All groups share one centre, and each spreads out both ways along 7 directions, with some noise.
In the rows, 128 means zero.
Known rows, each followed by its group:
[ 92 121 167 150  83 130 106  83 136  99 131 127  79  99] : J_127
[113 183 152 101 103  79 124 117 127 120  90 142 137 143] : J_447
[145 147 127 145  97 113 115  88 144 121 102  70 123 139] : J_447
[226 133 103 140  87 114  73 168 148 128 138 142  64 132] : J_62
[128 140  90 117 139 105 137 117 131 146 141 138 167 135] : J_388
[141 134 151 147 108 125 130 140 141 124 117 109 113 141] : J_62
[146 159 107 139  97 116 112  84 120  99 134 117 119 108] : J_447
[120 163 131 142 104 127 118 121 104 103 138 177 140 111] : J_127
[156 114 126 138 120 142 114 138 127 125 128 117 101 128] : J_388
[144 136 126 130 115 133 122 125 120 110 134 135 104 109] : J_709
[143 141 108 158 107 129 115  81 128 112 131 113 142 131] : J_62
[101 145 110  75 141  93 159 107 127 134 153 127 132  94] : J_388
[106 117 141 129 107 138 128  75 124 116 111 118 125 140] : J_709
[ 99 114 126 168  93 118  92  68 145 118 141 135 127 121] : J_127
[110 165 152 143 121 123 155 132 120 101 138 117 131 102] : J_447
[128  94 126 154  98 120  85 108 162 155 109 131 137 162] : J_127
[136 139 110 132 129 123 128 122 121 135 127 135 156 138] : J_127
[124 139 148 129 125 129 133 142 126 127 115 139 130 143] : J_388
[145 122 116 125 125 127 135 132 134 135 146 104 116 113] : J_709
[160 129 117 119 115 122 120 113 133 112 152 110  81 101] : J_62
[146 140 130 132 110 132 111 150 111 125 121 165 115 123] : J_447
[130 141 127 166 116 153 130 124 113 110 139 121 134 108] : J_62
[168 149 114 117  63 124 107 156  97 160 106 163  94 107] : J_388
[159 108  81 202  97 134  80 104 164 127 177  91 118  97] : J_127
[175 166 144 188  85 130 106 176 130 115 114 153 126 148] : J_62
[140 132 145 154 124 148 130 134 130 122 115 101 113 130] : J_709
[135 109 100 139 118 151 110  91 111 128 126 127 138 129] : J_62
[141 135 138 145 129 139 141 167 125 128 140 130 120 117] : J_447
[136 142 125 154 148 136 135 142 133  97 153 117 133 112] : J_388
[122 157 115 139 116 129 130 113 100 102 146 165 145 106] : J_447
[140 183  97 165 126 133 114 100 109  89 127 161 165 126] : J_709
[151  99 133 131 115 160 110 147 119 137 117 125  88 123] : J_62
[130 153 127 153 101 137 123 109 100  96 133 147 125 107] : J_447
[115 148 141  62 129 101 130 133 114 109 127 185  87 106] : J_709
[117 143 140 141 111 124 127 129 123 121 125 144 131 124] : J_127
[133 140 152 189 103 168 116 120 111  95 117 133 136 134] : J_388
[ 73 104 192 101 100 122 167 117 120 128 145  97  89  94] : J_709
[166 144 116 114 146 156 155 152 102 136  97 107 152 164] : J_127
[144 129 145 163 104 152 121 131 128 112 133 111  98 115] : J_127
[151 130 110 115 155 116 117 159 138 120 147 162 137 136] : J_388
[155 129 149 154 120 141 136 183 135 143 121 108 109 130] : J_62
[137 123 146 137 118 136 123 141 131 127 114 124 115 138] : J_388
[148 127  69  99 138 102 115 115 120 143 152 171 148 122] : J_447
[128 163 160 134  94 116 118 124 125 112  98 125 113 136] : J_447
[ 90 126 147 129  87 118 141 125  96 131 144 168 145 114] : J_709
[125 185 150 130 165 112 164 190 133 123 121 141 150 128] : J_709
[153 127 128 114 139 147 152 139 120 129 112  86 118 137] : J_127
[150 192  97 197 153 142 129 120 130 105 109 121 207 155] : J_709
[139 144 148 103 106 110 109 153 119 128 101 189 112 149] : J_62
[149 141 108 124  56 123 120 108  98 179  91 126 122 118] : J_388

New rows. What belongs after each?
[139 134  97 168 139 136 123 108 134 123 136 124 177 151] : J_388
[148 141 125  89 144 126 160 151 113 125 129 119 108 114] : J_127
[140 150 138 129 104 123 118 124 118 113 118 131 104 115] : J_447
[143 135 147 181 117 182 127 191  94 120 128 144 128 112] : J_62
[134 130 120 114 124 108 128 116 139 132 128 118 125 137] : J_62
[105 148 144 148 179 120 147 165 140 107 137 155 182 157] : J_388
[109 105 173 181  79 131  82 137 158 158  82 153 131 184] : J_127
[125 123 128 151 138 137 114 111 135 117 120 130 158 156] : J_388
[132  83 105  62 177 125 148 190 128 188 134 135 118 123] : J_62
[157  86 126 187 116 178 122 130 142 146 122  77 124 150] : J_447
[103 132 125 181  95 112 102  91 148  89 194 125  95  57] : J_127
[122 188 102  93 122  77 128 101 113 108 139 156 140 105] : J_447
[147 192 101 158 129  92 147 121 142 112 155  62 144  95] : J_447
[118 157  98 131  90 114 135  78  97 133 127 138 156 104] : J_388
[132 170  66  99 135 128 148  50  71  72 169 147 147  76] : J_127
[157 148 115 143 107 174 133  89  72  84 116 121 121 121] : J_127
[168 138  86 149 163 117 116 160 141 128 158 140 163 144] : J_388
[182 141 136 141  92 178 107 144  76 106  84 160 118 156] : J_127
[111 156 142 132 151 124 152 104 138 113 112  99 146 135] : J_709
[157 183 105 133 170 104 139 196 144 143 120 157 173 147] : J_709
[155 152 118 122 107 106 116 120 133 121 125 106 107 119] : J_447
[131 155 148 118  98 118 133  99 124  73 153 118  67  81] : J_62
[148 172 109 183  97 126 108 117 120 112 116 129 169 143] : J_447
[194 129  92 104 144 125  94 130 146 118 119 122  73 123] : J_709
[131 128 119 149 122 129 138 124 131 133 141 104 145 123] : J_709
[143 141 134 125 131 143 156 142 115 119 124  94 113 121] : J_127
[129 111 137 136 101 136 126 103 117 120 145 111 103 109] : J_709
[124 116 104 127 136 138 128 109 116 136 141 159 156 135] : J_447
[118  94  94  99 155 144 132 121 114 154 136 126 146 118] : J_62
[159 126 127 163 103 144 113 107 130 117 125  77 106 120] : J_447
[150 102 114 128 125 137 105 110 144 135 121 110 116 147] : J_388
[132 134 110  91 138  98 154 149 139 159 143 109 124 110] : J_388
[ 96 130 166 114 106 115 124 103 129  97 148 139  71  75] : J_127
[130 128 120 108 130 131 139 104 118 134 102 120 148 151] : J_127
[139 148 101 133  90 125 120 109 100 133 124 157 142 120] : J_388
[166 158 129 182 107 122 119 176 133 140 112 152 167 163] : J_62
[140 133 133 117 134 120 119 149 131 124 130 152 120 136] : J_388
[132 119 108 159 121 149 116 111 124 140 109 124 171 157] : J_62
[166 132 101 120 106 103 104 115 149 139 123 132 123 150] : J_62
[137 140 114 103 131 105 148 144 130 141 150 118 113  95] : J_388
[120 117 207 109 116 124 160 146 163 120 117  53  40 117] : J_62
[112 164 111 150 128 101 133 146 127 130 149 174 188 123] : J_127
[130 139 114 161  91 129 115 134  96 137 133 184 176 142] : J_709
[158 208 137 150  96  88 123 167 117  85 147 195 123 113] : J_62
[143 182 152 117 119  66 147 172 157 126 127 143 126 148] : J_62
[137  90 143 141  84 141 123 135 116 143 149 105  95 102] : J_709
[134 109 137 165 128 157 143 134 127 129 135 101 131 128] : J_447
[143 107 149 140 122 150 113 121 139 109 120 114  96 137] : J_388
[152 126 107 160 138 144 138 149 131 142 141  92 144 119] : J_62
[144 189 111 178 136 138 121 130 114  92 119 159 165 132] : J_709
[165 107  88 162 130 161 114 143 121 142 141 104 132 118] : J_62
[ 63 130 189 137 121 101 155 136 161 147 107 117 144 147] : J_127
[165  98 117 125 145 137 116 138 151 122 148  83  78 116] : J_388
[107 172 146 115 108 103 122 122 111 112 105 178 149 134] : J_447
[122 167 136 123 137 132 119 103 122  91 100 144 127 135] : J_709
[135 116  93 159 117 161 129  31 116 107 128  65 154 136] : J_127
[147 144  98 150 112 117 139 147 129 178 116 121 180 146] : J_388
[159 131  86 171 127 137 115 109 124 126 145 113 163 131] : J_388
[113 132 140 252 111 151 138 110 158 123 146  45 177 126] : J_127
[143 158 116 130 130 110 138 146 127 123 142 114 121 105] : J_447
[171 122  75 118  79 127  96  91 113 158 120 132 114 119] : J_388
[141 122 139 161 140 147 123 132 138 105 136 113 122 132] : J_388
